The rows of a group lie close to one hidden flat surface of 10 dimensions, which may be shifted away from zero. Surfaces can cross.
In the rows, 128 means zero.
Known rows, each followed by its group:
[118 119 122 139 111 118 159 136 125 194 119  94 139  95 139 143 122 167
 184 153] : kuvo
[ 98 121 164  90 129 151 175 150 123 182  77 125 173  80 127 136 156 185
 177 166] : kuvo
[163  93 147 105 144 160 123 162  95 113  80  81 150 220 180  96 172 133
 144 151] : gil
[148 174 148 104 100 143 125 121  76 146 127  88 109 129 138  92 145 170
 110 119] : gil
[108 163 125 100 121 160 107 141 112 109 136 145  98 128 103 175 159 116
  79 130] : robos
[166 145 179  86  96 131  86 123 153 186 170 107 176  69 161 137 149 136
 134 129] : ladis
[ 83 142 162 100 101 158 125 129 125 102 138 179 144  71  80 168 126 105
  80 136] : kuvo
[161  92  90 173 130 139  61 101 174 117 165 107  59 164 135 141 144  88
 128 151] : robos
[118 186 133 120  93 187  60 147 112 144 131 118 150 150 133 168 128 131
  84  97] : vam
[153 123 109 103 169  84 141 142 145 145 153 130  94 124 150 155 158 106
 146 137] : robos
[121 155 156 122  60 155 125 129 155 127 148  90 190  96 103 128 137 161
 126 138] : ladis
[ 96 111 161 132 106 152 105  98  78 172 146 138 106  64 128 132  92 122
 112 164] : robos
[114 110 159 118 114 161 116 126  80 103 118 110 111 130 122  94 118 119
 111 169] : bati
[114  91 146 137 161 107 159 141 151 122  98 153 195 119 139 101  84 119
 170 127] : bati
[172 138 143 116  87 145  87 145 160 158 135 145 168 121 140 187 159 107
 125  78] : ladis
[138 105 125 157 127 142  67  87 158 134 175 112 101 125 140 113 123 115
 115 159] : robos
[132  86 113 146 166 101 114 131 128 230 136 149 155 122 201 187 106 116
 165 118] : dira
[116  81 117 175 152 104 133 100 103 170 135  99 137 147 177  82  73 145
 160 157] : ladis
[141 128 125 130  84 121 161 134 130 107 130  98 109 118  95 129 153 137
 141 141] : dira
[144 121 151 117 148 139 101  79 120 156 140 159 126 134 159 105 156 154
  82 108] : dira
[146 186 149  74 112 132 147 150 115  85 126 100 141 138 109 103 171 151
 102 118] : vam
[100 125 135 139  63 166 117  93 152 135 176 121 160 117 107 179 177 164
  75 143] : vam
[156  83 159 101 178 138  63 135 122 123 141 123 101 139 173 102 125  65
 135 176] : dira
[136 107 137 111 118 149  94 168 136 103 123 159 111 116 110 189 130  45
 129 136] : vam
[156  77 171 126  84  84 143 120 139 120 184 117 182  83 141 120  96  82
 138 143] : ladis
[158  87 162 128 109 116  89 138 132 175 164 124 205 121 191 156  98  83
 138 118] : dira
[153  90 149 115 113 100 141 161 160 115 136 139 161  90 122 147 112  65
 170 137] : dira
[158  97 117 130 115  90 140 142 164 147 148 122  99  77 119 164 131  87
 183 147] : bati
[125 134 153  71 113 102 168 160  93 110 153 107 123  93 119 147 151 103
 122 168] : robos
[121 100 135 135 153 115 123 103 140  94 147 176 146 141 131 125 122 103
  86 112] : vam
[144 133 113 129 109 129 145 138 147  96 120 117 110 141  99 135 160 129
 134 125] : kuvo
[123  96 116 136 102 110 130 121 152 205 173 145 158  94 155 230 155 123
 131 128] : dira
[120 107 131 102 184 124  99 131 153  66 159 151 115 150 130 124 140  74
  95 160] : kuvo
[124 113  77 157 168 166  99 122 216 135  94 180 108 158 111 186 185 136
 138 109] : vam
[168 115 125 119 122 109 150 103 115 147 136 105  59 118 130 114 181 152
 141 147] : bati
[168 136 131 142  95 132 146  93 100 127 111 113  84 146 118  85 160 169
 116 100] : kuvo
[ 88 191 112  96 183 118 130 142  96  90 132 126  83 131 114 100 107 130
  98 145] : robos
[119 100 135 124  90  90 159 154 173  95 174 117 168  72  95 169 112  75
 155 162] : robos
[ 98 101 138 128  96 144 173 113 153 128 118 115 118  81  83 133 171 173
 150 186] : ladis
[123 108 170 137 116 169  91  82 180 150 126 176 183  93 123 117 137 157
 105 110] : ladis
[126 127 109 145 108 107 148 120 165 153 166  58 149 113 135 123 137 169
 171 171] : gil
[162 126 135 104  96 132 134 176 123 152 113  64 113 111 131 137 143 118
 197 167] : gil
[ 71 193 125  83 147 124 164 157 131 113 127 161 175 109 103 166 136 152
  95 109] : vam
[ 99 155 129 132  86 141 171 102  96  97 131 127 118 131  85 117 153 179
  77 120] : bati
[121 143 113 133 135 168  86 136  89 144 119  72  76 160 146 113 130 140
 134 171] : dira
[156 120  68 168 126  83 163 154 101 191 100 122  85 150 152 183 110 115
 184  86] : bati
[121 162  79 163 129 134 115 148 136 176 110 122 142 159 146 175 114 148
 147  83] : gil
[186 153 138 114  98  54 166 139  50 147 154  98 132 129 171 103  91 110
 130  75] : gil
[ 58 123 124 133 133 134 138 109 107 138 163 136 153 123 132 161 120 150
  80 159] : vam
[148 133 140 117 153  85 123  83 143 109 174 144  93  90 123  73 121 123
 106 128] : bati
[176  96 132 112 117 132 124 139 133 169 105 162  96 121 139 191 187 103
 146 108] : ladis
[ 95  93 117 159 102  99 173  97 128 164 156 135 109  60 105 156 110 140
 147 160] : kuvo
[ 90 130 140 131 130 176  88 137 101  77 113 159 139 163 114 136 103  93
  73 125] : bati
[ 85 189 138  87 134 139 109 141 136  67 172 110 130 102  89 112 116 117
  84 168] : robos
[154 145 100 118 164  99 131 143 103 201 118 133  94 138 174 166 141 134
 151  98] : bati
[131 140 184 100 140 152  86 160 102 125  95 128 173 104 144  74  58  91
 153 129] : dira
[ 74 167 109 128 137 142 125 133 126 109 126 164  99  97  82 160 108 118
 101 131] : robos
[148  83 146 112 120 136 114 167 100 103 127  97 133 165 153 135 130  69
 141 165] : gil
[139 116 121 143 186 122 105 132 146 124  97 141 137 158 154  80  87 113
 158 113] : gil
[ 71 137 126 162  98 144 118  92  97 204 148 142 125  65 124 164  84 161
 114 134] : kuvo
[149  80 145 154  92 133 108 109  78  91 151 108 117 173 144 100 109  87
  91 138] : ladis
[150 121  98 106 180  94 164 127 113 176 110 160  59 133 151 167 187 143
 145 115] : robos
[139 102 123 141  95 111 156 113 109 164 145  86  92 101 130 129 139 145
 160 165] : kuvo
[145 113 126 144 107  82 175 121 113 108 134 128 115 105 110 106 101 116
 145 114] : kuvo
[ 83  91 137 175  89 176 115  70 186 120 152 112 168 110  96 108 142 186
 115 178] : ladis
[160  56 174  89 146 122 139 115 112  85 129 128  59 107 120  78 169  86
 136 200] : vam
[104 153  79 160 131 187  80  92 178 130 133 131  86 167 106 161 187 179
  89 130] : kuvo
[126 152 108 131 131 153  91 194 134 170  79 120 110 107 124 175  86  85
 199 124] : gil
[145 102 130 146 119 128 123 121  88 213 122  74 141 145 195 113 115 165
 170 146] : dira
[ 99 137 114 174 119 180  68 150 165  94 100 136 163 153 105 131  64  93
 136 115] : bati
[ 72  96  99 152 124 123 156 105 177  89 179 138 157 141 100 173 162 143
  87 166] : vam
[104 181 128 117  77 177 108 137 105 168 128  92 114 105 107 165 152 170
 116 142] : gil
[109 108 137 130 106 179 161 141 118 125  65 114 153 166 117 127 173 179
 143 145] : bati
[102 168 161 104 140 173  88 151  54 148  82 155 129 114 135 113  70 112
 109 108] : gil
[145 135 107 143 117 138  81 109 137 102 186  73 103 176 143 116 150 126
  93 151] : ladis
[175 139 145 108 123 118 123 147 172  96 117 134 156 123 117 104 135 106
 150  96] : vam
[152 123  74 169 141  96 132 139 202 100 131 172 153 170 118 176 128  94
 134  57] : dira
[197 104 191 122  84 131  89  96 116 122 148 122 149 116 149  68 116 104
 113 105] : vam
[142 135 163 101  86 123 169 174 103 172  87 122 182  86 132 150 121 134
 177 105] : kuvo
[119 102 134 128  79 117 140 139  62 137 168 101 128 134 147 175 120  94
 104 155] : gil
[127 109 151 148  80 135  95 131  47 152 161  55 151 150 176 102  63 105
 126 159] : ladis
[ 70 160 125 146  71 181 114 147  96 135 122  86 137 109  95 149  93 145
 126 161] : bati
[152  78  84 151 135  85 145 131 122 159 157 118  80 153 158 189 153  97
 147 141] : dira
[ 55 194  99 126 142 141 135 156 128  80 135  90 151 145  96 117  89 149
 114 155] : robos

New rows. What belongs after each?
[143  63 140 159 119 131 159 111  53 109  82 142  95 173 138  85 114 117
 123 121] : ladis
[153 120 133 110 156 103 120 148 125  95 140 112 129 152 151  99 118  89
 137 138] : kuvo
[114  81 139 127 173 116 151 140 156 153  98 134 176 117 153 108 110 137
 187 158] : bati
[113 142 121 155 137 106 122  77 182 138 179 105 153  95 127  79 101 174
 129 142] : kuvo
[ 61 179  60 171 172 160 103 109 191 141 124 129 117 144 102 142 122 193
 128 132] : robos
[105 116 100 156 137 127 118 130 110 158 121 161  81 109 120 176  97  95
 135 122] : robos
[128 120 176  83  95 141 147 125 117 134 141 108 123  68 109 121 166 143
 133 181] : vam
[202 157 145 111  86 119 133 145 167 151 106 106 137  93 116 114 153 140
 183  87] : bati
[ 96 142 148 109 129 133 137 124 107 163 130 147 167 104 141 145 119 149
 111 123] : robos
[143 113 140 146  63  91 180 136 147  76 157  90 195 122 105 104 108 122
 143 125] : ladis
[141 179 117 130 136 121  97  93 135 129 157 131  86 120 121 103 130 148
  93 103] : bati
[ 95 141 129 108 140 124 131 155 174  56 157  96 161 121  97 111 117 108
 132 181] : vam
[154 148  97 132  75 140  83 175 166 151 165  68 132 139 135 213 147  91
 157 136] : kuvo
[123  53 136 139 126 145 136 100 113 142 120 143  72 112 121 138 162 125
 132 182] : ladis
[ 65  69 103 150 131 119 149 140 122 135 156 151 131 122 126 224 121  88
 121 175] : vam
[102  95 166 108 158 112 138 107  81 118 148 158 128 101 141 103  99 104
  97 161] : vam
[ 67 124 124 115  98 119 183 140  81 131 149 137 126  96 103 198 136 127
 101 160] : bati
[119  76 136 153 116 157 148 123  80 138  65 168 102 144 120 137 127 123
 132 120] : ladis
[154 102 147 132 169  90 125 101 125 164 134 170 158 121 179  98  99 118
 126  89] : kuvo
[107 115 122 106 141 148 140 180 102 177  99  71 121 132 153 162 142 138
 190 196] : kuvo
[134 122 159  96 143 162 106  98 149  89 133 150 100 119 104  95 181 136
  87 154] : vam
[ 83 189 115 108 163 140  78 123 142  98 159 172  81  84  86 149 103  94
  78 129] : robos
[143  62 109 178  93 164 152 103 114 135  81 121  94 182 121 133 175 161
 140 133] : ladis
[111 162 121 151  72 151  85 160  66 152 135  77  96 104 122 150  49  86
 146 145] : bati
[133 146 115 124 136 149  68 109 145 164 168  87  54  95 133 132 143 133
 136 182] : bati
[ 98 138  95 154 183 101 170 135 112 170  80 169 172 163 162 133  91 166
 140  69] : robos
[111 129 139 113  98 137 146 136 131 116 138 141 146 109 103 166 150 124
 108 133] : robos
[144 116 159 121  82 106  87 153 104 134 195 131 196 114 164 181  75  39
  97 104] : dira
[ 98 170  86 145 134 172  92 119 165 145 141  84 111 153 123 142 160 187
 120 157] : ladis
[144 136 181 119 116 151  94 162 125 153  83 132 224 112 158  90  58 109
 168  89] : dira
[139 109 173 101 159 133 102 132 139 134 117 147 156  95 149  91 104 106
 149 144] : dira
[140 122  89 151 136  94 157 110 168 100 139 178 105 141 101 163 157 121
 106  84] : bati
[ 75  86 123 156 125 130 132 107  91 157 150 137 113 103 133 156  90 117
 119 172] : gil
[134  77 118 165 143 127 121  78  87 158 139 129 109 182 176 110 134 148
 100 128] : vam
[143 156 102 171  69 123 147  91 140 141 144  78 102 116 100 100 134 190
 141 117] : kuvo
[ 97  68  97 141 134 101 193 140 118 140 123 148 112 130 122 197 150 116
 150 160] : bati
[ 64 129 150 147  88 154 153 115 116 111 127 124 188 102  98 110  91 167
 109 147] : robos
[211  51 158 126  84  76 175 115 138 121 147 133 146 127 147 127 171  97
 146 106] : dira
[178 109 137 127 109 118  90 113 181  74 178 163 144 144 121 152 158  69
  80  90] : ladis
[121 157 149 127 125 155  96 130 154 153 108 172 200 112 134 138 105 137
 116  72] : dira
[135 130 125  90 185  87 134 107 135 113 178 113  62 103 134  96 153 123
 121 186] : ladis
[160 126 119 165  94 108 135  93 111 157 126 166 116 122 129 136 115 132
 110  51] : kuvo
[172  82 157 113 123 104 141 148 105 160 104 172 143 112 155 160 125  77
 152  89] : dira
[137 100 173 106 118 158  80 131  66 156 126 126  95 101 152 124 107  80
 124 162] : vam
[159 158 119 142  93 127 131 143  79 167 106  70 116 148 152 102 104 156
 159 103] : kuvo
[132  95 160 117 157 145 128  96 124  89 112 147 144 167 138  62 155 148
  93 139] : gil
[102 137 104 152 167  95 133 139 131 128 122 175 159 130 135 143  56  96
 130  83] : robos
[125 172 107 123  92 155 140 112 165 106 128 146 118 138  80 166 204 180
  82  94] : bati
[140 134 115 124 138 126 103 130 166  56 154 152  99 147  97 140 147  79
  91 121] : dira
[154  90 174 123  75 157  98  95  87 156 161  69 119 122 159  96 153 143
 118 181] : ladis
[170 149 148 102  64  81 179 135 100 122 174  74 176 131 144 122 155 147
 115 109] : gil
[ 89 130 147 110 115 119 212 125  93  77 111 120 134 114  83  81 138 170
 113 160] : robos
[126  46 140 153 165 106 130  69 182 158 154 162 127  86 145 110 136 134
 147 169] : ladis
[ 91 143 119 127 105 144 116 172 141 161 137 107 154  86 114 193  98 108
 163 154] : dira
[107 107 122 136 198 130  68  91 151 227 159 164 155 120 203 165 120 143
 120 133] : dira
[ 86 135 112 119 182 142 115 164 137 115 106 163 147 148 130 160 105  98
 125 130] : kuvo
[106 119 145  82 171 128 144 159 149 108 105 162 106  76 100 144 139  95
 154 171] : vam
[154 117 119 133 105 134 113 135 107 137 123 152  98 143 130 180 146  93
 110  95] : kuvo
[ 99 151 110 133  93 152 152 137 124 121 127  66 116 131  99 130 152 175
 141 172] : ladis
[112 128 134 102 135 114 194 123  84  95 113 130  83 120  96 105 161 153
 114 155] : robos
[113 132  80 163 146  92 128 107 178 135 178 138 143 139 135 166 124 133
 112 113] : dira
[111 173 106 147 129 139 101  96 165  72 177  77 143 169 117  71 128 174
  84 143] : ladis
[ 68 141 120 143 108 134 148 153 107 140 124  99 159 104 112 140  71 137
 152 159] : ladis
[ 85 152 168 117 116 159 113 105  89 105 135 145 171 119 121  92  97 146
  66 124] : robos
[ 86 133 102 152  91 145 121 172  89  96 139  66 112 148 107 150  76  90
 140 182] : robos
[ 60 143 116 150 200 150  91  84 143 135 124 205 146 131 134 120  88 150
  73 106] : kuvo
[117  75 178 122 139 129 157  80 123 116 111 177 133  81 110  68 127 142
 117 146] : ladis
[179 106 117 139  99 134 132 111 114  98 131  95  86 191 133 109 186 138
 111 124] : ladis
[122  93 117 156 138 128 119 142  82 139 109 115  97 145 148 126  78  92
 157 149] : bati
[160 135 136 126  91 165  72 151 122 118 129 113 126 154 133 154 135  87
 116 114] : vam
[ 97 179 139 105 111 141 121 131  74 145 145 120 120 105 125 137 110 142
  93 130] : bati
[142 100 134 110 129 137 116 101 125 167 146 156  88 116 140 177 197 136
  99 138] : dira
[ 71 130 110 158  72 130 134 157 163 101 172  98 184  99  89 189  83  97
 136 163] : ladis
[126 145 106 106 156 112 139 158 105 169 124 127 118 141 160 176 146 131
 138 124] : robos
[124 114  90 168 166  76 151 131 168  77 132 141 144 160 122 103  77  99
 145 104] : robos
[ 82 118 111 154 114 142  94 158 126 127 163  72 161 143 144 154  68  93
 142 184] : vam
[116 132 109 153 112 153 138 137 156 167  84 143 160 133 119 163 135 163
 154  97] : ladis
[122 121 107 160 151  99 102 116 132 150 174  86 149 150 174 106  78 125
 140 145] : ladis
[198 155 141 115 133 158  48 129 163 132 117 118  93 137 139  99 146 108
 143 102] : bati
[130  96 157 125  82 138 118 113 151 136 162 143 155  82 116 164 145 110
 115 143] : robos
[124 159  83 181  61 138 140 149 174  88 133  78 199 187 101 148 122 156
 133  88] : ladis
[102 138 118 146  84 190  55 155 177 115 160  55 153 131 111 155 114 109
 147 193] : vam
[158  95 110 140 122 116 141 145 119 136 113  93  91 154 142 130 141 113
 171 148] : dira
[144 118 151 104 148 124 122 124  84 137 117 145  99 122 145 110 127 111
 117 126] : ladis
[158  75 135 124 126 122 164 150  97 122  73 185 104 141 125 163 149  82
 141  94] : gil
[176  91 163 102 104 110 144 134  87  87 139 140 141 164 148 128 156  81
  91 106] : robos
[138 114 161 102 156 169 108 115 176 142  87 158 129  98 119 102 174 156
 146 142] : dira
[ 91 109 165  96 129 133 176 168  55 163  78 147 141  84 133 150 102 118
 156 148] : kuvo
[ 75 176  94 146 156 131 138 124 200  85 133 140 186 143  96 118 115 173
 110 112] : robos
[105  66 122 164 151 118 128  89 162  98 149 171 125 124 114 124 113 100
 112 148] : ladis
[ 73 156 147 138 134 146 143  86  94 123 110 160 130  97 100  73  88 180
  88 120] : kuvo
[145 150 121 147 146 141  64  84 125 141 158 121 108 161 163  91 122 143
  84 109] : kuvo
[151 128 107 113 166 121 135 112 170 130 124 174 108 153 131 160 206 147
 104  95] : bati
[ 92 157  62 158 179 129 126 137 111 178  95 159  74 154 136 180 112 145
 135  98] : dira
[ 93 147 128 128  94 163 129 142 124 119 129 110 172 147 116 159 142 151
 102 135] : robos
[105 169 119 122 113 149 120 160 163  98 109 179 160 118  82 186 126 106
 105  80] : ladis
